The same things were measured in two ways. Each way mixes the same 10 hidden numbers, adds some noise and spreads widely along 6 directions of its own, which tell nothing about the thing.
Some things both ways: the first way, then the second way.
[6 5 22 16 22 -14 -21 8 1 -9 -2 -6 -15 -19 18 9 8 18 15 -37 -6 7 13 4 -4 -11]
[23 44 6 7 -16 3 -4 -32 -10 -13 1 -4 30 -6 -41 4 -22 1 -29]

[4 -3 6 -12 4 2 -23 24 -10 1 -9 -10 0 -12 19 5 7 3 -2 -9 -20 2 -1 19 6 2]
[4 -34 17 -2 -2 -3 -7 27 -32 1 1 23 26 -43 13 4 34 13 35]

[23 38 30 21 0 -19 -4 9 -6 -30 22 -1 18 14 14 18 32 -9 40 -25 18 8 18 16 -11 -19]
[-34 6 11 -1 9 -10 -16 -13 39 -1 3 -7 -2 18 -19 -7 -6 3 -3]

[0 8 34 -4 2 0 -35 14 -2 -10 -13 16 -4 -1 -1 -13 4 -12 3 -21 -9 5 -18 12 4 -6]
[-6 -13 -6 7 -20 -8 -4 23 23 14 17 34 7 9 18 32 31 -22 0]

[39 5 7 -23 14 -2 -25 0 -5 -2 -7 15 8 -8 0 -1 9 2 13 2 4 -14 -13 31 -11 11]
[23 37 1 1 -4 7 15 -25 -28 -7 -6 -25 0 -25 -5 -3 -24 26 1]

[34 5 -27 -5 -15 -19 -14 6 4 11 -1 -2 11 4 13 16 21 5 -11 19 14 -13 -2 3 -5 -32]
[-6 -44 11 -13 -10 -39 -14 33 4 13 -5 5 -11 -9 23 -10 12 0 18]

[-24 -7 9 -1 4 22 3 21 7 -11 -7 9 -13 -9 3 -15 -17 -6 -1 -19 -24 1 -5 -4 12 1]
[-25 11 7 10 0 -2 -10 -14 14 7 1 -5 -4 -7 -11 12 4 -11 2]

[-5 -12 -22 6 -4 22 25 11 8 5 -7 7 0 -6 27 5 -19 2 -15 -13 1 -18 11 -23 8 4]
[9 -21 4 -16 7 -6 -29 -15 9 -13 1 11 25 9 -11 5 -13 0 -5]

[11 -5 -14 -16 -58 -16 1 -6 0 0 -12 13 19 22 1 7 6 -10 -26 29 6 -21 -13 1 5 -13]
[-33 31 6 34 9 11 29 -32 -1 -2 -23 -36 -18 4 -5 -35 -7 -12 10]

[12 14 -16 -1 -19 -31 2 -15 -15 -2 6 6 16 9 -1 4 12 16 -6 2 6 -16 26 3 7 -12]
[-6 -4 14 -9 10 -16 39 -11 7 -29 -10 -19 21 25 12 -51 -1 -17 -8]

[30 -12 -5 -15 24 6 -13 8 5 -5 -8 17 7 -26 8 -7 -14 0 -4 -4 -13 -25 -7 22 -6 7]
[22 -1 -16 -14 -6 -18 23 14 -36 -10 3 11 8 -18 18 0 -4 29 13]

[-25 -21 -11 3 -3 30 22 17 13 -5 -5 22 -6 -15 1 -20 -29 -4 -23 -21 -17 -10 -4 -17 7 0]
[-29 -7 -12 8 -14 -10 -4 12 2 12 7 12 -8 -2 11 7 16 -6 9]

[19 6 -3 -18 6 18 5 -9 0 -12 18 16 -3 9 1 -20 18 1 3 -1 8 22 -3 22 -1 8]
[8 -7 5 -12 -2 0 -26 -3 -19 1 2 1 8 -38 -3 10 -9 16 19]

[12 3 17 9 23 9 -8 17 -7 -17 -12 9 -11 -21 11 5 -9 15 28 -47 -15 -10 -3 15 -4 1]
[-6 -5 21 -10 -5 -26 -29 -35 18 6 0 -10 2 4 -7 14 1 -2 6]

[25 30 11 1 -2 4 2 -9 2 -22 26 31 -2 20 4 -26 21 -14 9 -11 -5 14 7 24 14 -9]
[10 -18 -2 5 4 -2 -14 17 8 -5 0 34 15 -11 -24 23 13 -5 2]

[10 2 15 8 20 -7 -1 5 -12 -17 -1 -6 7 -1 -12 -4 5 4 48 -37 5 1 7 13 -10 1]
[-12 1 41 -11 -12 2 -18 -37 6 -5 -15 -20 12 -7 11 -26 -12 -1 24]

[-19 -26 -16 -6 7 2 11 22 3 35 -18 -19 12 -22 22 26 -26 18 -6 -17 1 -24 10 -18 0 16]
[-3 29 21 15 -14 17 -10 -30 28 -1 -22 -3 15 -11 -14 6 -15 -14 -6]

[32 3 -17 3 -37 -3 10 -18 -9 -16 2 27 -2 16 0 -11 16 9 -13 -6 6 -8 2 10 1 -16]
[42 -2 -3 22 -30 -11 10 19 -11 13 1 30 18 17 5 32 19 -9 -22]

[-20 -5 -6 6 -11 -12 -5 13 10 6 -23 -8 -6 5 13 10 -16 3 3 -6 -8 -11 -2 -24 16 -22]
[-6 -8 -47 -12 27 -5 13 27 -17 8 21 -22 -50 -35 22 5 3 31 30]

[12 22 -8 -10 -17 26 9 -5 -5 -13 13 34 -14 13 25 -11 11 13 -19 -9 -7 11 -2 11 18 0]
[5 -7 -1 30 -2 15 8 10 -29 -4 -2 -7 7 -5 -21 -30 11 -24 -3]

[5 -7 -28 10 -19 -16 11 -1 17 13 2 7 7 16 -18 -15 2 -13 -5 6 10 -14 5 -20 4 -34]
[0 25 -31 33 -28 0 16 49 18 36 -3 10 -47 -13 15 30 6 9 -13]

[1 29 10 3 -5 -5 22 -21 -2 -33 28 11 2 29 -3 -11 22 2 27 -14 16 27 16 8 3 -5]
[21 23 0 4 -8 20 -11 12 7 0 7 27 -1 -29 -34 32 -8 12 4]

[-21 -7 0 -3 -9 -13 -7 -1 7 -13 -11 -24 -17 -8 26 25 4 25 -6 5 0 10 5 -14 -1 -12]
[-4 39 2 32 -37 5 34 9 -22 2 -9 -8 -2 -9 -5 -31 -10 -22 -15]

[-20 -20 -14 -7 -18 -12 -1 13 4 0 -29 -33 -4 -4 24 29 -12 10 0 15 -9 -15 7 -18 8 -4]
[0 24 -5 -9 22 -7 17 -21 -12 -8 -3 -33 -11 -22 4 -2 -23 24 10]

[-31 10 15 22 6 -11 8 -3 -6 -32 -5 -16 -15 3 11 10 2 18 21 -29 7 11 28 -27 2 -7]
[-22 -3 11 -24 -14 -24 -16 -11 54 -5 8 5 6 32 3 -8 -4 -16 -7]

[-5 6 4 -12 11 18 -2 9 -7 -27 -7 -1 -15 -13 22 6 -3 9 0 5 -15 -3 14 4 6 19]
[17 -9 -7 -25 2 -24 -5 12 -5 -5 11 10 10 -21 3 16 6 39 10]

[15 -7 -10 16 -15 -25 6 -8 9 0 11 5 18 8 -5 0 15 3 -5 -19 27 4 1 -9 -15 -35]
[-8 4 -15 4 -32 -11 -6 25 9 16 11 21 -8 5 16 19 2 -7 -4]

[12 3 -17 -4 -32 -14 -14 -4 -1 16 -17 5 -10 6 11 12 12 15 -22 14 7 -18 3 -10 5 -14]
[20 10 -7 28 -26 3 -7 4 -11 18 -17 0 -17 -34 -17 9 17 20 8]

Other things, the second way, with their names:
Q102: [-2 4 -15 22 -2 -10 28 8 -3 0 -9 -16 -7 6 2 -23 9 -2 -10]
Q149: [5 -2 -14 -4 -8 -8 0 11 10 3 -1 21 2 -4 11 15 7 21 8]
Q254: [-29 -17 4 -23 -6 -11 -3 -3 -1 -7 -4 -17 -14 -23 21 -48 7 23 46]
Q791: [-2 -1 -20 3 3 -1 -28 0 23 4 4 4 -7 -3 -21 16 -3 6 -8]
Q60: [19 12 2 11 -33 -4 -14 13 -4 9 8 19 17 -4 -19 21 7 10 -26]
Q734: [30 -17 33 -13 10 -6 -42 -28 14 -15 -7 36 50 -12 -42 47 1 3 -3]
Q358: [8 11 -15 0 -3 -7 13 28 5 4 21 2 -18 5 -10 11 -1 10 -16]
Q29: [11 -13 13 -12 12 8 -15 1 -14 -17 0 12 25 -29 -16 -10 -5 11 23]
Q964: [-8 6 -1 15 4 15 4 -26 -49 -12 -2 -33 6 -7 -6 -44 -13 0 7]
Q355: [26 10 17 11 -29 9 8 -24 -13 -15 -9 10 30 20 -3 -25 -9 -29 -10]
Q15: [-4 18 -19 32 -11 13 12 42 17 30 8 -4 -38 -8 12 17 10 -9 -4]
Q301: [4 -14 43 -7 10 -16 1 -35 14 -22 -15 -17 39 31 4 -26 -11 -40 -19]
Q586: [16 7 4 -11 18 2 -22 -18 -2 -12 6 -5 10 -16 -32 17 -21 10 -3]
Q977: [7 -9 -12 -10 4 -11 -9 -6 4 -5 11 7 7 18 6 8 -14 -12 -8]
Q447: [5 -5 -16 -7 -9 -22 1 2 21 5 0 9 0 23 21 24 -6 -10 -23]
Q428: [28 4 9 17 -14 5 -13 -10 -1 -1 -15 23 27 -12 -15 18 -1 -4 -1]
Q89: [-21 11 -27 -4 -14 -23 9 -9 18 1 -6 7 -12 6 14 1 -2 11 6]
Q109: [11 0 10 -14 2 -13 -19 -15 28 -9 -5 18 19 -14 -18 17 -2 5 12]
Q733: [-12 10 32 35 -21 11 -17 -17 15 7 -22 -14 2 1 -31 -16 -1 -31 -17]
Q198: [17 -1 17 -18 -11 -22 5 -13 -13 -13 1 1 21 -1 -5 -17 1 18 7]
Q271: [12 29 6 13 -43 6 -22 2 41 14 -11 37 12 -9 -17 37 -1 10 -11]
Q236: [-7 14 -26 12 -1 -2 -8 -6 18 13 0 -11 -33 3 -10 9 -6 17 3]
Q442: [2 15 -6 -6 -1 -18 12 -23 7 -3 6 -20 4 14 11 9 2 4 -18]
Q726: [-23 14 -1 27 -14 12 -19 -11 20 13 -11 10 -5 -3 -12 12 -4 -13 0]
Q903: [-19 -2 -5 6 -2 -26 17 8 17 10 -14 -11 -17 -3 24 -9 6 0 10]
Q210: [-4 -20 -14 -13 -9 -20 -3 8 -29 -9 14 1 8 9 11 -26 -6 -7 -3]
Q43: [6 6 -1 -5 -8 -21 16 -19 -12 -9 -7 -9 4 10 7 -16 -4 8 3]
Q36: [-24 0 -30 -14 17 -27 14 -8 -6 1 13 -39 -4 17 41 -7 -10 15 -15]
Q378: [-8 36 -24 19 5 -1 54 17 -19 -4 21 -30 -17 10 -3 -28 5 7 -17]
Q657: [26 10 -26 -1 -2 -11 26 9 -41 -8 13 6 -1 -22 -6 2 5 30 11]
Q517: [29 10 -13 -23 23 0 6 -23 -39 -26 5 -11 27 -15 -4 3 -31 29 -1]
Q313: [-32 3 -67 -23 37 -36 18 26 39 9 30 -24 -46 3 32 19 3 43 2]
Q738: [25 -32 -11 -3 -9 -20 -25 32 4 21 10 31 2 -2 15 46 19 14 -4]
Q209: [-6 3 0 0 11 -8 5 -19 -15 -10 8 -36 2 16 -6 -43 -10 11 0]
Q687: [21 -22 8 -29 -18 -23 -5 17 -13 -8 0 22 17 -26 14 -1 8 24 18]

Some of these things the first way, each followed by its name:
[13 20 -6 5 -7 1 15 -7 -8 -13 10 10 -9 3 23 10 9 22 5 -13 -4 -5 26 8 9 2] | Q102
[17 -16 -15 -2 -29 -25 -4 -4 6 12 -12 -12 11 7 14 14 8 0 -14 12 11 -12 4 -7 -3 -17] | Q517
[-27 -1 14 -10 22 8 -15 16 -7 -19 -26 -18 -14 -20 27 20 -15 17 8 -4 -7 -8 10 -14 3 22] | Q254
[17 17 13 -2 -12 -10 -24 9 5 -4 -6 -1 -2 14 21 14 21 -8 9 5 7 5 -7 7 4 -17] | Q586
[16 -18 -20 -3 -6 6 12 0 0 8 -10 0 0 -8 29 8 -8 16 -14 -14 -4 -11 8 -1 5 5] | Q428
[-9 -18 6 8 1 5 -20 33 10 8 -23 -7 -8 -14 1 -5 -11 -19 -5 -8 -17 -15 -2 -13 2 -9] | Q36
[8 15 4 13 33 31 24 13 5 -4 16 24 -7 -13 25 -3 -12 8 18 -47 -3 -4 18 2 7 14] | Q791
[25 1 -16 8 -11 -13 14 -9 6 0 12 7 10 -5 27 23 15 26 -14 -17 25 0 5 -3 -15 -22] | Q210
[18 9 -11 11 -20 -8 21 -8 -6 -6 18 12 6 14 1 -7 14 5 7 -21 1 0 22 11 6 -12] | Q734
[14 15 26 -14 14 37 1 5 10 -24 16 35 -7 8 1 -31 7 -27 11 -10 -4 17 -14 25 3 19] | Q726
[-13 4 -11 9 -16 0 1 20 6 22 -8 2 -8 2 10 14 0 7 -7 -8 1 -15 5 -20 9 -16] | Q733
[19 14 4 4 7 3 -6 -1 -9 -22 4 19 -10 12 -13 -34 8 -7 23 -22 -20 4 5 20 17 -9] | Q301
[-6 2 16 -1 -4 -10 -15 2 0 -7 -12 -22 -6 1 18 18 15 1 5 5 15 4 16 -12 -7 8] | Q271
[44 5 -23 -6 -6 -16 7 -18 -6 -3 20 20 19 11 -12 -21 20 3 -1 -4 6 -2 10 26 -3 -16] | Q903
[3 11 -5 17 22 2 3 20 5 -5 0 25 8 -13 -4 -10 -19 -3 12 -34 -11 -25 5 -5 5 -21] | Q358
[-4 -5 1 20 6 -2 -20 25 8 8 -12 10 -12 -15 -6 -13 -5 -7 -10 -22 -10 -16 4 -17 2 -24] | Q60
[-3 -11 -17 -9 8 25 27 -5 -5 -24 -6 20 -11 -28 30 6 -30 36 -19 -20 -20 -19 8 4 5 19] | Q657
